There are 4 nested groupings, the coarsest first. Each group lies inside one group of the grouping before and may be the whole of it. The rows also spread widely along 14 directions, which tell nothing about the answers.
In the rows, zero is written as 128.
Known rows, each followed by its group in each grouping:
[132 176 114 111  84  90 151 184 151 190 115 151 143 153 114 105 117 129
 117  93 148 135 162 106 149] | J497 J399 J572 J798
[111 114 154 171 140 173  94 157 174 123 123 155 121 109 100 132 103 119
 164 101 118 114 187 103  60] | J497 J614 J201 J258
[142 101 108  75 127 116 113 108 104 158  92 196 101 135 111 169 157 173
 148 122  66 133  98 114 138] | J518 J99 J243 J756
[122  46 134 117 134 165 117  81 121 102 106 135 128 138 136 122 152 176
  92 102  83 133 108 119  89] | J518 J156 J996 J321
[144  73 147 122  73  45 178 144 140 103 146 154  90 178 150 135 154 159
 100 103 133 131 117 152  90] | J518 J416 J391 J186
[160 142 136 105 155  99 153  96 123 178 136 160 123 161 102 153 130 221
 103  99 122 146 116 157 135] | J518 J416 J707 J358
[123 134 127 179  89  94  99  95 169 121 119 165 120 142 111 157 201  90
  80 192 150 155 158 102 105] | J518 J99 J243 J771
[160 132  73 148 173 163  99 113 159 116 112 141 145 116 111 145  72 159
 150 104 140 156 110 122 114] | J518 J416 J707 J539
[ 86 123 119  91 132 185 101 115 135 101 201 153 118 161 122 185 168 194
 102 115 148  94 129  97 116] | J497 J399 J133 J114
[152 189  69 135 128  91 139 123 141 171 109 141 162 147 113 129 137 108
  87 143 156 161 151  96 163] | J518 J99 J243 J771
[130 163 159 173 189 171  87 107 148 153 140 107 130 128  88 177  84 169
 159  95 101 135 139  98 113] | J518 J99 J243 J756
[181 118 134 117 164  76 173 123 148 142 124 129  96 158 129 171  45 163
 160 120 104 141 139 137  83] | J518 J156 J996 J321
[141  93 146  90 148 131 144 142 146 110 120  88 105 132 128 156 117  98
 121 179  93 110 198  96  83] | J518 J156 J996 J321
[113 155 149 139 106 147 101 181 128 183 128  67 145 133 114 117 129 135
 115  81 126 126 168  82 156] | J518 J416 J707 J539
[128 123 127 180 127  87 154 147 112 164 152 112 121 136 129 135 171 148
  73  96 167 121 155 160 120] | J518 J416 J707 J539
[143 115 186 116 126 113 157 153 146 153 147 118 155 155  91  93 157 184
  99  85 114 129 182 161 103] | J518 J99 J243 J756
[145 141 144 164 160 138 141 183 166 138 129 153 163 126  72  91 115 133
 145  79 125 121 200 131  88] | J518 J416 J707 J539
[162  93 124  58 113 134 124 142 168 144  98 124 111 113 130 131  97 157
 132 159 131 146 167 157  98] | J497 J614 J201 J258
[191 128 130 107 183  98 142 135 157  85 172 131 140 153  95 158 118 176
 186  94  94 142  96 168 105] | J518 J99 J243 J771
[141 123 128 149 139  88 111 139 132  69 179  98 104 140 127 195 186 112
 158 116 105 125  72 129 132] | J518 J99 J243 J756
[133 157  70 123 128 140 137 151 135 178 131 182 150 148 111 121  90 207
 112  57 174 141 133 124 142] | J518 J416 J707 J539
[146 101 135 114 110 151 112  86 173 140  73 116 151 120 128  87 118 144
  79 139 128 170 150 128 105] | J497 J614 J201 J258
[107 113  87 117  95 130 113 189 137 143 149 210 103 142 114 170 146 151
 149 114 151 106 166 107  98] | J518 J156 J996 J321
[121  77 148  84 140 156 110 133 111 100 150 137 128 161 114 150 167 162
 147  92  50 105 122  81 105] | J518 J156 J996 J321
[122 116 146 141 150 158 119 112 150 148  66 143 111  69  96 123 145 168
 106 106 108 144 101 179 134] | J518 J156 J996 J321
[160 133 138 142 101 105 120 132 157 168 150  69 156 166 131 122 107 181
  97 101 167 172 142 146 123] | J518 J156 J996 J321
[140  63 108 127 123  89 152 144 104 133 136 164  91 151 145 165 132 149
 136 112 110 108 148 132  72] | J518 J99 J243 J771
[146 144  97 104 156 136 115  89 135 132 129 102 131 157 132 178  99 131
 112 163 116 143 147  64 128] | J518 J99 J243 J756
[152 126 130  59 144 133 124 123 135 142 125  91 120 138 119 164 126 150
 118 167  99 133 157 110 134] | J518 J99 J243 J771

New rows. What belongs after each?
[135 169 133 213 129 111  95 150 158 125 149 108 148 122 101 135 146 145
 151  46 144 158  69 152 152] | J518 J99 J243 J756
[123 125 125  96 123 106 133 105 155 102 124 207  66 160 123 205 108 166
 155 133  96 129  87  90 109] | J518 J156 J996 J321
[150 132  85 153 135 116 120 161 148 139 136 141 107 115 125 165  90 169
 151  94 172 142 109 165 120] | J518 J416 J391 J186
[ 91 130 116 137 131 163 138 171 143 113 105 174 113 101 106 114 127 161
 128  43 122 108 100 123 139] | J518 J416 J707 J539
[166 101 117 130 112 112  85 135 157  90 151 110 139 156 123 158 140 128
 167 128 110 155 113 110 104] | J518 J99 J243 J756
[133 131  78 175 136 130 106 175 140 148 142 190 129 114  99 152 127 162
 164  74 161 129 132 156 107] | J518 J99 J243 J756
[144 177 142 104 139  97 147 153 146 145 145 142 142 172  93 142 130 144
 142  95  96 133 136  89 147] | J518 J156 J996 J321
[149 115  88 115 171 149 117 102 131 152 109 191  99 118 111 181  84 206
 146 115 126 138 109 146 110] | J518 J416 J391 J186
[117 166 155 132 140 149 103 134 144 132 133 110 133 129  95 141 151 159
 125  82 105 134 100 103 165] | J518 J416 J707 J539
[137  91 175 108 146 125 135 137 149  43 160  76 123 142 117 137 190 112
 116 131  80 113 123 120 109] | J518 J416 J391 J186
[167 147 139 116 106  86 137 123 168 143 125  94 133 143 119 126 135 166
  91 132 157 172 116 164 149] | J518 J416 J707 J539
[100 190 169 182 106 130  68 137 168 147 156 130 109 155  95 194 133 127
 154 120 125 137 142  55 131] | J518 J99 J243 J756
[102 130 146 115  80 103 148 177 123 170 131 133 102 158 132 135 136 150
  98  94 133 111 165  92 134] | J518 J416 J391 J186
[115 148 204 108 182 148 129 104 132 140 139  94  88 147 103 195 101 159
 140 127  55 104 155  72 115] | J518 J99 J243 J756
[128  98 152 126 156 118 142 113 118 107 164 120 135 159 110 150 204 119
  85 153  97 103 188 105  88] | J518 J99 J243 J756
[124 120 148 199 120 149  98 136 162 147  84  95 134  93 115 105 113 135
 119  81 129 157 119 143 117] | J518 J156 J996 J321
[158 125 159 134 172 106 110  88 152  83 168 108  98 126 116 192 165 159
 153 121 101 140  59 171 118] | J497 J614 J201 J258
[101 138 203 145 134 111 151 108 127 149 128  51  64 150 149 184  97 134
  88 127 100 112 145  73 123] | J518 J416 J707 J358
[134  55 143 125 159 181  90  54 123 104 102  96 110 108 144 148 121 188
 124  99  75 138  58 146 103] | J497 J399 J133 J114
[137 132 112 165 145 129 145 154 163 113 144 104 170 134 109 101 150  99
  81 129 162 131 198 126  95] | J518 J156 J996 J321
[109 147  96 121 148 154 113 147 151 111 128 191 103 120  97 176 137 125
 138 141 130 108 152  85 118] | J518 J416 J707 J539
[124 139 180 111 142 132 139  94 150 169  86 172 113 144  87 140 116 162
 112 134  74 132 174  89 107] | J518 J99 J243 J756
[157 148 134 117 112 104  80 109 145 150 137 146 130 160  97 169 170 161
 136 140 112 163 107 110 149] | J518 J416 J391 J186
[ 99 149 104  90 100 150 142 165 153 118 179 134 155 181 138 115 120 155
  91  79 167 112 169  65 124] | J497 J614 J201 J258
[116 172  70 105  92 119 105 141 134 151 110 157 112 147 132 169 127 126
 118 129 143 143 105  56 180] | J518 J416 J391 J186
[138 109 128  79 133 115 170 137 110 182  66 141 105 125 136 116  83 154
 131  82  70 119 123 117 131] | J497 J399 J572 J798
[142  82  70  81 131 113 142 132 115  63 131 134 105 139 154 160 156 126
 122 123 105 120  75 111 134] | J518 J416 J391 J186
[158 113 121 133 179  84 169 148 105 147 183 131  92 124 126 180 133 206
 152  64 140 104  86 229 114] | J497 J399 J133 J114
[178  87 116 114  96  69 155 117 140 152  61 174 120 158 134 104  87 151
 137  99  90 166 113 118 106] | J518 J416 J707 J539
[173 116 117  82 172 126 145 151 141 125 129 163 167 143  84 108 141 124
 159 122  77 115 179 124  97] | J497 J399 J133 J114
[127 199 148 165 171 132 140 148 156 185 102 159 147 111  69 113 110 129
 140  81 112 123 162 121 139] | J497 J399 J133 J114
[159 124 138 126 153 110 145 171 135 110 154  69 140 122 116 119 144 159
 133  66 121 132  97 178 145] | J518 J416 J391 J186
[120 210 102 123 170 151 123 153 144 161 167 143 159 147  93 147 117 143
 132  86 145 118 162  78 151] | J497 J614 J201 J258
[170  88  78  95 142 119 114 152 117 101 158  99 145 132 131 147 171 147
 140 113 121 137  96 160 131] | J518 J156 J996 J321
[154  68  79  93  87  91 130 150 126 114 120 139 118 139 161 130 157 110
 126 130 127 133 129 128 104] | J497 J614 J201 J258
[170 112  94 114 121  79 142 122 151  90 154 143 135 180 132 152 142 124
 117 147 136 146 134 106 102] | J518 J416 J707 J358
[118 156  83  97  95 141  84 136 159 141 141 187 112 158 121 186 112 150
 150 136 146 134 125  68 129] | J497 J399 J572 J798
[156 139 145 139 140 103 134 107 172 141 106 126 104 121 124 149  88 145
 134 126 129 155 121 148 107] | J497 J614 J201 J258
[ 91 142 118 151 122 157 130 185 168  81 134  58 113  99 148 131 102  70
 123 106 152 101 139  92 127] | J497 J399 J133 J114
[173  93 123  88 134  93 127 104  97 164 133 157 155 189 125 126 149 159
 141  95  61 138 139  90 106] | J497 J614 J201 J258
[118 192 132 144 126 122 129 142 149 149 170  76 165 150 119 118 164 127
  73  96 168 136 150 106 163] | J497 J614 J201 J258
[158  76 100 135 147 111 135  86 139 118  86 212 100 143 124 159  81 165
 162 111  84 145 106 118  70] | J518 J99 J243 J756
[121 102 136 112 134 135 173 167 127 172 102 182 107 147 118 116  56 187
 136  59 106 102 184 103  81] | J518 J416 J707 J539
[ 93  94 101 146 106 175  94 182 174  51 108 135 118  83 119 127 162  67
 134 136 132 111 149 100  99] | J518 J99 J243 J756
[113 165 116 205 156 131 120 187 160  90 142  99 122 118 117 156  89  60
 175  89 123 110 147  68 108] | J518 J99 J243 J771
[108 107 111 149 124 136 122 128 149  79 114 145 103 138 153 147  96  92
 151  91  97 117 109  52  95] | J497 J614 J201 J258
[143  95 115  59 136 187  85 131 159 136 123 155 139 138 109 143 108 150
 145 163 109 126 208  84  76] | J497 J614 J201 J258
[161 104 152 185 150  97 123 123 122 139  93 106 135 113 112 113 135 142
 157  52  69 153  74 159 125] | J518 J99 J243 J756
[127 129  71 134 146 159 106 114 136 115 147 190 167 161 117 127 129 151
 131  74 127 131 125  74 108] | J497 J614 J201 J258
[155 109  86 111 174 144 128 158 127  83 130 123 149 123 112 128 136 114
 156  97  90 116 121 106 123] | J518 J416 J707 J539
[122 163 148  96 120 125 108 117 149 134 140 103  95 151 131 188 107 149
 146 121 104 129  91  81 156] | J497 J399 J133 J114
[164 121 151 133 152  98 162  91 137 141 102 111 139 141 117 106 127 175
  87  93 106 159 103 159 132] | J518 J416 J391 J186
[124 131 130 113 149 166 108  76 141 120 151  66 162 158 123 144 168 126
  42 189 136 136 194  74 117] | J518 J99 J243 J771
[120 105 103  77 115 119 168 168 115 154 166 199 132 162 124 117 153 212
 108  50 146 103 145 153 111] | J497 J614 J201 J258
[130 187 108 103 139  95 166 172 171  82 171 147 123 179 113 167  95 110
 153 111 128 115 143  61 130] | J518 J99 J243 J756
[114 129 112 129  90 137 108 169 163  81 176 149 168 176 109 117 171 130
 124  88 141 128 146  76 115] | J518 J99 J243 J756
[137 122 118 151 120  93 144  90 144 134  53 168 108 125 123 127 141  88
  89 159 101 148 137  88 119] | J518 J416 J707 J539
[127 143 155 102 174 165 130 183 148 136 114 127 138  99  84 112 121 118
 168  84  74 100 173 111 119] | J497 J614 J201 J258
[174 153 138 147 114  82 122 140 167 150 103 121 167 122  98  83 167 120
 129  94 123 175 111 167 148] | J497 J614 J201 J258
[130 130 137  85 152 146 166 140 151 143  80 184 126 127  93 107  80 174
 137  79  80 123 145 113 118] | J518 J99 J243 J756
[105 126 140 120  76 118  99 176 127 172 190 152 125 175 107 165 201 167
 106 123 157 113 189 109 114] | J518 J156 J996 J321
[130 150 150 171 137 128  92 155 156 130 158 134 120 125  89 165 155 152
 152  98 136 133 123 139 122] | J518 J416 J707 J358
[ 65 157 119 155 123 169 114 144 114 182 153 104  95 123 135 180 138 160
  56 119 189 100 178  91 141] | J518 J416 J707 J358
[144 155 152 109 175  88 161 141 132 108 154 172 112 152  91 163 151 137
 180  80  59 101  92 119 133] | J497 J399 J133 J114
[135 130 134 170 174 135 106  98 120 178  80 120 102  97 123 162 101 111
 143 123  86 131 141 103 110] | J497 J614 J201 J258
[120 108 112 181 148 164 117 138 160 130 125 179 113 123 116 146  54 195
 160  50 144 133 117 136  73] | J518 J156 J996 J321
[124 138 151 113 130 186  81 166 144 166  98  91 147 110  96 113 105 155
 145  85  95 135 151  94 147] | J518 J416 J391 J186
[122 104 123 125 128 163 145 151 155 131 115 132 133 138 125 107  72 164
 105  89 143 123 178 107  87] | J518 J416 J707 J358
[161 144 139  65 129  86 179 164 131 153 134 103 136 148 113 111 140 181
 103  84 120 136 118 163 166] | J518 J416 J707 J358
[145 132 135 167 147 167  68 149 152 139 134  81 174  97  97 104 161 130
 142  84 126 148 134 148 127] | J497 J614 J201 J258
[103 128 101 126 124 155 137 154 161 100  77 115 100  96 141 134  80  93
 121 123 121 121 133  82 125] | J518 J99 J243 J771
[141 132 152 126 125  64 135 152 156  97 168 140  69 151 128 206 149  88
 170 160 109 110 145 107  90] | J497 J614 J201 J258
[154 141 123 147 179 111 128 121 128 135 117 197 141 143  75 142 160 124
 151 113  74 126 144 100 114] | J518 J416 J391 J186
[165  81  99  93 172 123 141 138 110 128 156 189 142 139  94 141 173 205
 145  86 103 120 119 186 100] | J518 J156 J996 J321
[154 127 101 188 160 121 105 127 155 118 154 156 142 140 109 155 122 121
 159 113 137 133 142 127  76] | J497 J399 J572 J798
[110 115 116  94 150 125 168 143 112 117 177 156 127 160 115 150 188 163
  80 111 128  92 159 122 115] | J518 J156 J996 J321
[160  89 146 135 149  95  96 103  95 147 146 131 125 155 119 168 195 120
 152 128  60 124 136 106  98] | J497 J614 J201 J258
[147 133 150 107 169 116 137 142 122 141 133 177 146 169  77 141 150 127
 165 107  42 110 172  69 104] | J518 J156 J996 J321
[117  91 116 117  88  69 179 143  90 140 110 138 109 158 158 117 165 139
  87  68 100 119 101 112 141] | J518 J99 J243 J756
[146 133 118 174 131 121  99  82 136 151 152 116 194 161 113 104 207 118
  57 136 151 157 175 108 113] | J497 J614 J201 J258
